All groups share one centre, and each spreads out both ways along 15 directions, with some noise.
(in the rows, 128 means zero)
Some rows, each with its group after it:
[118 100 132 143 135 206 150 137 120 112 131 136 129 183 170 108 146 150
 128 137 117 124  85 145 124 125] : kibi
[103 121 134 150  92 109 130 114 139 169 157 102 126  88 155 102 143 140
 160 139 121 134 136 185 166 188] : beda
[121 110 107 119 164 159 192 137  53 160 124 116  45  90 137 152 180 132
 186 196 144 135 158 155  91  95] : beda
[126  89 108 135 129 140 125 102 119 123 158 125 139 143 145 128 129 129
 128 100 102 158  98 134 150 150] : Fofo
[157 122 112 133 146 169 148 161 119  93  49 127 120 232 135 130 181 169
 133 123 186 114 104 122 155 148] : Fofo
[109 108 135 157 138  83 140 117 115 180 115 143 117 155 154  90 161 116
 149 153 115 108  92 146 182 109] : beda
[121 147 146 103 151 114  57 148 148  87 132 153 142 143 157 123 172 120
 134 141 132 102 110 111 134 129] : beda
[150 164 145 169 156 172  99 140  91 110 106  99 161 150 141  53 147 229
  90  84 140 127 171 157 110 121] : Fofo
[100 110 105 158 145 144 139 171  90 149 101 123 100 122 172 135 142 142
 149 149 179 141 139 142 102 118] : saro
[ 94  96 165 180 124  84 103 152  78 145 148 120 108 175 172 117 121  80
 165 110 138 138  88 149 179 175] : Fofo
[ 96 140 127 138 142 145 119 122  99 135 121 141 112 148 113 158  84 121
 135 144 161 155 147 168 157 180] : saro
[139 110  97 147 102 144 135 127 128 176  97 127 128 114 128 146 143 129
 142 127 154 133 123 141 163 163] : Fofo
[122 106  90 150 115 121 164 168 139 159  90 102 126 176 139 112 130 111
 137 139 143 140 118 135 149 119] : beda
[ 99  88 121 131 101 135 127 155 125 186 124 145 111  91 181 128 155  75
 160 177 153 118 104 153 152 143] : Fofo
[159 146 195 126 130 167 179  69  80 146 126 178 100 123  74 126 123 128
 112 142 102 108 141 128 119 105] : Fofo
[126 117 112 116 120  97 128 104 118 123 116 130 123 173 112 123 104 120
 130 107 131 161 129 154 197 181] : beda
[154  63  31  80 117  99 195  81 181 175  84 141 107 106 145 214 216  98
 172 125  82 128  67  83 195  86] : saro
[130  98 120 134 103 124 113 113  68 154 110 195  85 140 133  89 145 165
 185 154 112  72  67 161 134 136] : Fofo
[121 109 132  90 127 181 169  93 173  83 126 147 147 196 132 114 122 138
  91 135 117 130  88 140 165 148] : saro
[ 87 106 124 117 113  79 110 107 142 127 136 139 113 121 174 117 141 146
 167 142 138 114  90 176 186 191] : kibi
[104 126 140 149 122  90 119 130 164 141 112 136 143 120 159 142 124 122
 122 118 145 104  97 118 152 126] : saro
[ 90  97 162 120 161 115 143  66 122 121 131 239 110 119 143 143 127  93
  87 155 180 151 111 108 134 140] : saro
[135 112 135 164  61 113 186  82 127 112 117 199  99 171  95  93 118 190
 145 106 125 140 114 132  93 186] : beda
[117  72 110 127 133 128 162 101 114 134 158 154 109 122 134  88 157 125
 120 169 178 174 128 148 121 183] : Fofo
[ 82 108 106 183 159 117 133 113  77 125 135 152 104 181 148 128 102 170
 150 110 115 166 113 152 121 131] : kibi
[119 153 159 150 109 163 110 148 128 144 113 134 135 170 144 143 132 102
 146 121 104 124 125 146 165 144] : saro
[139 123  85 129 128 117 127  79  97 156 118 161  93 146  96 148 177 150
 181 141 114 165 144 164 179 192] : kibi
[121 115 144 128 123 139 110 135 133 101 158 139 129 170 135 127 135 107
 143 135 115 127  95 125 129 156] : Fofo
[130  95  76 125 115 160 136 115 145 160 130 127 144 126 130 138 124 126
 128 136 115 136 103 140 149 135] : Fofo
[107  93 115 167 138 116 146 121  74 146 152 124 102 133 133 144  93 112
 146 108 127 169 122 135 121 138] : saro
[ 90  90  99 110 125  69  83 121 140 118 121 170 119 123 186 112 151 138
 151 137 161 115  80 145 173 173] : kibi
[129 120 188 123 122 149 145 172 115 111  98  95 126 147 183 143 133  66
 106  93 175 139 131 123 175 140] : kibi
[140 178 120 127 192 185  98 164 157  94  86  96 172 224 134  97 208 154
  91 144 165 163 186 140 172 145] : kibi
[134 190 170 134 194 124 102 113 103  98 106 124 134 130 117 164 122 166
 105  89 112 108 156 108 128  70] : Fofo
[100 134 159 110 139 121 113  93 138 122 123 187 138 138 108 105  91 118
  88 166 175 121 124 152 162 169] : saro
[ 71 133 136 140 126 144  75 161 139 140 111 166 131 130 193 138 147 113
 152 167 168 117 116 159 155 162] : Fofo
[ 98  61  75 137  83 130 154 116 138 118 141 162 123 160 145 123 107 111
 126 117 166 213 121 144 136 221] : saro
[106 106 140  76 193 139 160 137 144  92 103 124 141 189 169 111 145  70
  64 151 164 161 124 120 188  92] : Fofo
[134 115 169 167 134 207 107 125  98 167 133 122 164 125 147 108 123 122
  83 121 173 131 120 159 165 170] : beda
[122 114 129 152 132  99 104 154 124 153 182 106 142  97 125  91 120  89
 119 151 133 143 142 117  87 119] : saro
[ 82 127  75 132 130 117 114 157 154 131  56 121 159 197 184  83 114 156
 103 115 170 164 142 181 214 154] : kibi
[ 99 119  63 125 164 105 174 107 121 121 101 143 100 148 131 125 138 181
 133 145 143 176 157 147 121 117] : kibi
[151  85 119  74  90 154 198 110 112  55 100 155  92 193 162 127 165 124
 138  74 103 176 115 120 152 147] : Fofo
[139 119 105 151 129 100 107 169 106 131 114  49 135 146 167  87 147 177
 158  88 117 104 106 156 157 121] : saro
[167 112 163 128 109 202 105 161  71  96  72 193 117 145 137 125 134 129
 109 112 213 103 112 106  89 153] : beda
[122 131 139 133 131 163  62 120 148 128 107 166 170 135 177 120 171 143
 108 108 144 124 113 140 185 167] : saro
[131  95  85 136  96 124  86 133 140 122 126 167 141 125 132 111 136 141
 133 122 177 149 115 128 119 201] : kibi
[132 150 149 174  84 194 119 183 148 140 103 121 159 163 109 145  89  91
  98 119 203 168 171 131 123 205] : saro
[141 131 171 119 101 159 117 133 127 122 125 133 128 113 168  95 195 135
 134 132 153 123 142 154 154 182] : beda
[120 117 188 115  98 127 172 137 132 116 131 111 103 129 153 113 127 111
 140 142 147  92  99 149 148 157] : kibi
[125 152 141 128 122 122 136  71 127 118 116 184 125 124  93 126 110 169
 108 114 131 142 155 137 128 152] : beda
[122  74  96 144 125 193 102 169 117 143 184 112 155 138 166  87 138  87
 119 152 118 165 109 134 100 130] : saro
[139 109 140  80 195 200 109 105  41  93 147 155  92 136 130 163 144 110
 134 148 127 133 115 137 130 114] : beda
[ 85 133 145 161 133  68 140 126 105 196 141 109 115 106 116 145  58  64
 133 138 124 144 143 150 167 117] : Fofo
[114 133 158 106 140 149 133  98 118 132 144 114 145 107 153 125 114  96
  88 105 113 168 159 154 185 133] : kibi
[163 138 159 113 103  91 128 117 150 125 132 127 135 157 100 110 167  91
 133 117  97 123 126 109 167 145] : saro
[150 145 129 103 116 117 150 114 129 136 104 131 113 139 102 133 147 118
 143 132 100 115 136 127 153 114] : beda
[104 111  98 140 121 171  80 168 141 149 161 114 168 118 148  58 108 128
 102 176 156 139 135 167 106 152] : beda
[127 129 143 139 119 185  58 144 154 104 151 149 181 148 159 117 142 121
  99 104 132 141 118 122 128 167] : kibi
[141  73 106 145 131 150 151 145 113 144 115 114 128 156 132 144 121  91
 113 123 186 150  97 114 145 155] : Fofo
[129 144  96 120 149 134 102 117 194 138  98 129 166 167 120 107 160 187
 128 170 117  60  77 145 170 118] : kibi
[130 179 195 191 121 189 190 142 147 147  86 108 130 181  92 174  96 148
 120 130 142  87 122 121 119 116] : beda
[106  91 131 179 111 111  97 138  96 133 137 145 110 139 147 121 118 147
 161 129 212 126  88 158 134 243] : kibi
[126 140 131 155 109 137 118 161 145 125 101 115 134 152 135 142 135 133
 137 119 179 133 136 132 136 181] : kibi
[134 110 113 125  95 134  72 148 147 138 138 134 177 129 144 100 111  94
 101 106 126 138 112 129 154 151] : kibi
[ 98 123 108 123 121 132 125 149 123 150 114 115 129 154 152 106 101 113
 137 148 118 130 123 173 171 127] : saro
[109  82  69 141 199 127 125 101  86 101 167 128 130 161 101 158  63 125
  94 111 152 207 126 115 106 138] : beda
[111 153 123 134 150 172 133 157 144  83 129 141 111 179 114 148 144 159
 152 171 139 122 131 117  61 128] : beda
[101  80  77 114 152 126 138 132  89 111 136  98 102 177 161 141 117 116
 155 115 127 179 109 166 179 162] : saro
[117  84  84 156 122  73 155  95 124 135 121 166 109 192 134 102 165 146
 156 118 117 171 103 135 163 166] : beda
[116 128 129 149 160  93 105  96 117 158 154 118 135 107 102 128 100 142
 120 140 136 116 116 148 155 145] : kibi
[100 114  79 182 146 152 135 120 117 184 115 103 148 131 132 153  74 150
 116 112 133 153 126 159 158 128] : Fofo

New rows, each followed by its group:
[153 134 193 138 152 113 125 125 102 126 166  95 124 122  88 105 128 101
 108 147 171 119 137 127 131 168] : kibi
[128  97 145 155 133  96 137 127  80 135 172 134 113 122 136  58 126 127
 127 127 111 139 121 129  91 105] : saro
[130  78 111 155 125 125 174 138 106 172 101 102 115 127 182 135 166 111
 135 109 146 146 108 129 168 117] : beda
[116  77  82 126  95 120 110 169  77 150  90 188 109 144 174 105 125  76
 138 119 135 167 122 120 123 105] : kibi
[ 90 138 176 143 171 114 102 146 138 112 154 138 126 144 144 197 128  43
 122 137 165 157 131  93 140 145] : saro
[104 114 130 141 137 144 147 107 135 149 102 157 134 124 152 146 108 141
 112 130 144 111  96 134 147 112] : saro
[ 91  89 100 148 151 106 112  58  97 108 178 149 111 133 131 186  83 153
 152  81 113 179  92 148 159 200] : beda
[133 105  49  70 132 107 107  90 140 119  79 201 103 111 123 133 179 187
 157 165 165 107 105 138 149 155] : Fofo
[153 154 162  52 115 121 130  81 144 114 102 207  99 127 102 119 196 117
 146 178  98  80 124 126 162 123] : Fofo
[102 176 156 101 171 154 164  61 140 113 172  90 117 127 106 168 127 150
 138 144  58 149 164 176 175 134] : beda
[139 104 168 137 115 166 148 117 106 150 159 143 130 105 133  68 153 105
  96 157 161 153 148 149 118 164] : Fofo
[102 129  74 148 155 123 171  99 117 129 111 135 115 190 123 127 119 183
 139 119  79 169 137 146 135  96] : kibi
[126 111  74 117  94  65 132 142 123 191  62 141  99 101 128 103 155 129
 162 169 194 118 141 167 183 168] : Fofo
[103 103 101 154 132 142 150 141 129 132 107 106 127 209 148 175  97 106
 141  99 118 152  87 135 183 141] : Fofo
[135  46  53 160 151 134 175 157 101 198 138  59 137 132 156 103 139  84
 112 132 142 189 119 132 146  99] : beda
[ 87  97  57 126 111 119 132 128 164 169 146  78 149 149 167 107 107 134
 154 138  60 134  88 183 196 122] : kibi
[146 126  93  69  44 189 136 126 198 102 125 157 150 143 131  78 171 139
 130 158 106 145 145 155 131 185] : Fofo
[126 117 131 183 114 136  82 182  91 202  88 129 140 121 144  88 116 125
 129 159 209  91 114 161 152 161] : Fofo
[ 91  87  90 128 164  91 162 108 109 131 159 125 101 102 136 119  97 143
 135 162 140 148 114 141  94 110] : saro
[115  45  35 166 166  80 152 191  90 171  79  51 112 202 175 140 115 109
 158 116 166 124  45 133 191  94] : Fofo
[112  99  89 107 157 201 175 113 105 142  97 124 128 142 167 113 143 139
  93 142 151 183 151 174 172 122] : kibi
[116 138  92  83  94 102 109 134 148  92 105 139 120 114 164 125 146 152
 154 105 103 141 148 141 137 138] : Fofo
[134  81  91 120 120  62 133 128 113 164 113 116 144 164 110  88  56  70
  93 101 113 141  92 125 184  91] : beda
[130 116 131 136 128 135  70  94  80 158 136 180 142 111 158  65 160 147
 118 118 106 143 135 163 164 142] : saro
[142 116 111 120 137 166 105 119  67 130 103 118 111 186 124 118 125 162
 161 120 121 112  96 190 201 178] : saro
[147 105 117 163 124 158  87 129 134 133 138 131 166 141 130 153 130 123
 116  88 144 141  99 103 134 164] : beda
[116 147 158 159 156 141 144 167 127 140 124  82 118 123 162 169 168 108
 150 132 135 123 143 113 121 100] : Fofo
[137 139 165 137 133 121 131 110 123 132 145 125 119 123 127 138 173 114
 139 123 121 138 143 125 148 155] : Fofo
[159 105 158 173  97 147 162 143  99 143 143  94 126 143 130 100 157 110
 127 104 153 163 144 132 131 182] : Fofo
[147 130 107 128  91 136  56 105 135 146 105 164 166 102 113 118 117 155
 111  99 169 134 138 149 175 213] : Fofo
[178 138 179  99 152 170 171 156 118 152 132  58 142 139 108 114 146  51
  91 150 108 106 139 107 153  55] : kibi
[133 132 119 160 101 150 135 125 151 163  91 148 134 115 126 173 142 146
 137 118 152 118 122 120 136 150] : saro
[167 106 196 115 108  58 147 102  86  93 180 139  91 152  82  89 145  71
 139 113 124 144 124 103 131 181] : Fofo
[153 129 118 126 129 118 121 130 193 112 124  77 180 159 112 136 121 130
  95  93 131 119 102 103 163 142] : kibi
[126  87 154 166 120 172 137 113 102 171 176 136 144 120 121  81 110  96
  94 154 154 155 119 152 126 169] : Fofo
[147 161 201 175 128  85  91 139  62 123 129 131 107 158  92 119 122 117
 148  99 169 133 158 133 142 198] : saro
[ 92 146 177 130  92 144 149 116  90 103  89 213  92 137 169 130 112 129
 128  92 133 169 174 144 120 143] : kibi
[114 115 124 128 123 139 142 149 151 100 117 111 151 159 164  86 123 143
  94 116 153 148 131 143 138 141] : saro
[ 93  74  94 140 130 183 165 118 133 138 126 154 135 170 149 124 101 107
  94 152 179 186 113 154 151 175] : Fofo
[133  89 107  80 145 154  91 121 130 113 118 168 142 129 172  96 178 124
 113 151 144 109  85 132 162 129] : Fofo
[124  94 100 116  57  87  76 158 126 154 122 151 117 147 145 106 115  95
 193 137  97  82  61 155 170 161] : Fofo
[132 117 126  94  94 109 164  93 140  96 145 147  92 130 123 153 162 115
 167 113  87 156 135 122 133 156] : Fofo
[115  79  75 103  97 115 139 157 143 109 117 139 117 175 124 139  78  85
 141 142 157 142  88 123 130 156] : Fofo
[113  65  71 183  72 128 146 127 105 174 164 118 120 135 133 110  76 139
 170 111  87 150  84 160 113 160] : saro
[ 97 126 116  82  80 140 108 124 144  98  94 212 117 149 137 128  98 115
 135 153 149 130 121 151 139 174] : Fofo
[141  87 146 131 109 134  76 128 112 108 118 166 137 110 158 152 142  99
 112  83 223 147 105 115 160 235] : kibi
[118  85  75  80 157 155 142  99 142 116 146 132 139 135 155 104 152 134
 110 155 105 150 105 147 152 111] : saro
[130 145 145 152 106 135  70 177 150 104 126 126 123 129 163 211 200 101
 189 101 159 134 125  91 122 200] : kibi
[124 107 175 124 112 201 147 162  90 126  96 118 134 159 192 110 123  76
  88 102 180 164 140 157 186 162] : kibi
[111 128 100 148 143 104 164 154 145 110  95 102 105 162 123 193 135 123
 144 124 200 173 153 112 131 175] : Fofo
[162  90 111  85 126 182 138 122 143 115 118 120 154 188 146 108 170 100
 105 121 108 136  90 126 191 135] : saro
[147 108 111 106 102 106 145 154 141 124 118 104 139 142 134 121 117  70
 115  94 112 159 135 103 144 104] : kibi
[126 166 180 158 141 158 101 166 115 128 113 131 144 153 132 112 126 114
 103 131 163 128 160 128 119 131] : kibi
[126 128 172 135  74 130 119 117 111 144 108 155 112 144 148 138 126 102
 155 101 118 113 105 158 194 183] : kibi
[ 95 130 154 147 152  74 138 143  55 139 130  99  88 166 127 107  63 106
 146 124 127 135 133 172 164 122] : saro
[108 112 119 178 165 171 144 115 107 164 164 103 106  89 167 185 193 153
 174 144 134 148 126 141 116 149] : beda
[115 102  78 134 146  60 123 169 109 130  97  88 117 173 152 105 114 128
 145 116 155 135 107 141 165 126] : Fofo
[134 135 120 153 112 183  77 135 110 172 129 139 148 123 139 121 147 144
 150 136 104 109 117 158 144 145] : saro
[120 120 109 129 126 156  64 164 150 106 123 158 152 134 163 111 172 138
 123 147 189 136 128 125 111 179] : kibi
[113  84  90 127 109 113 132 111 168 107 122 120 144 159 188 110 156 178
 143  93  99 113  58 139 169 145] : saro
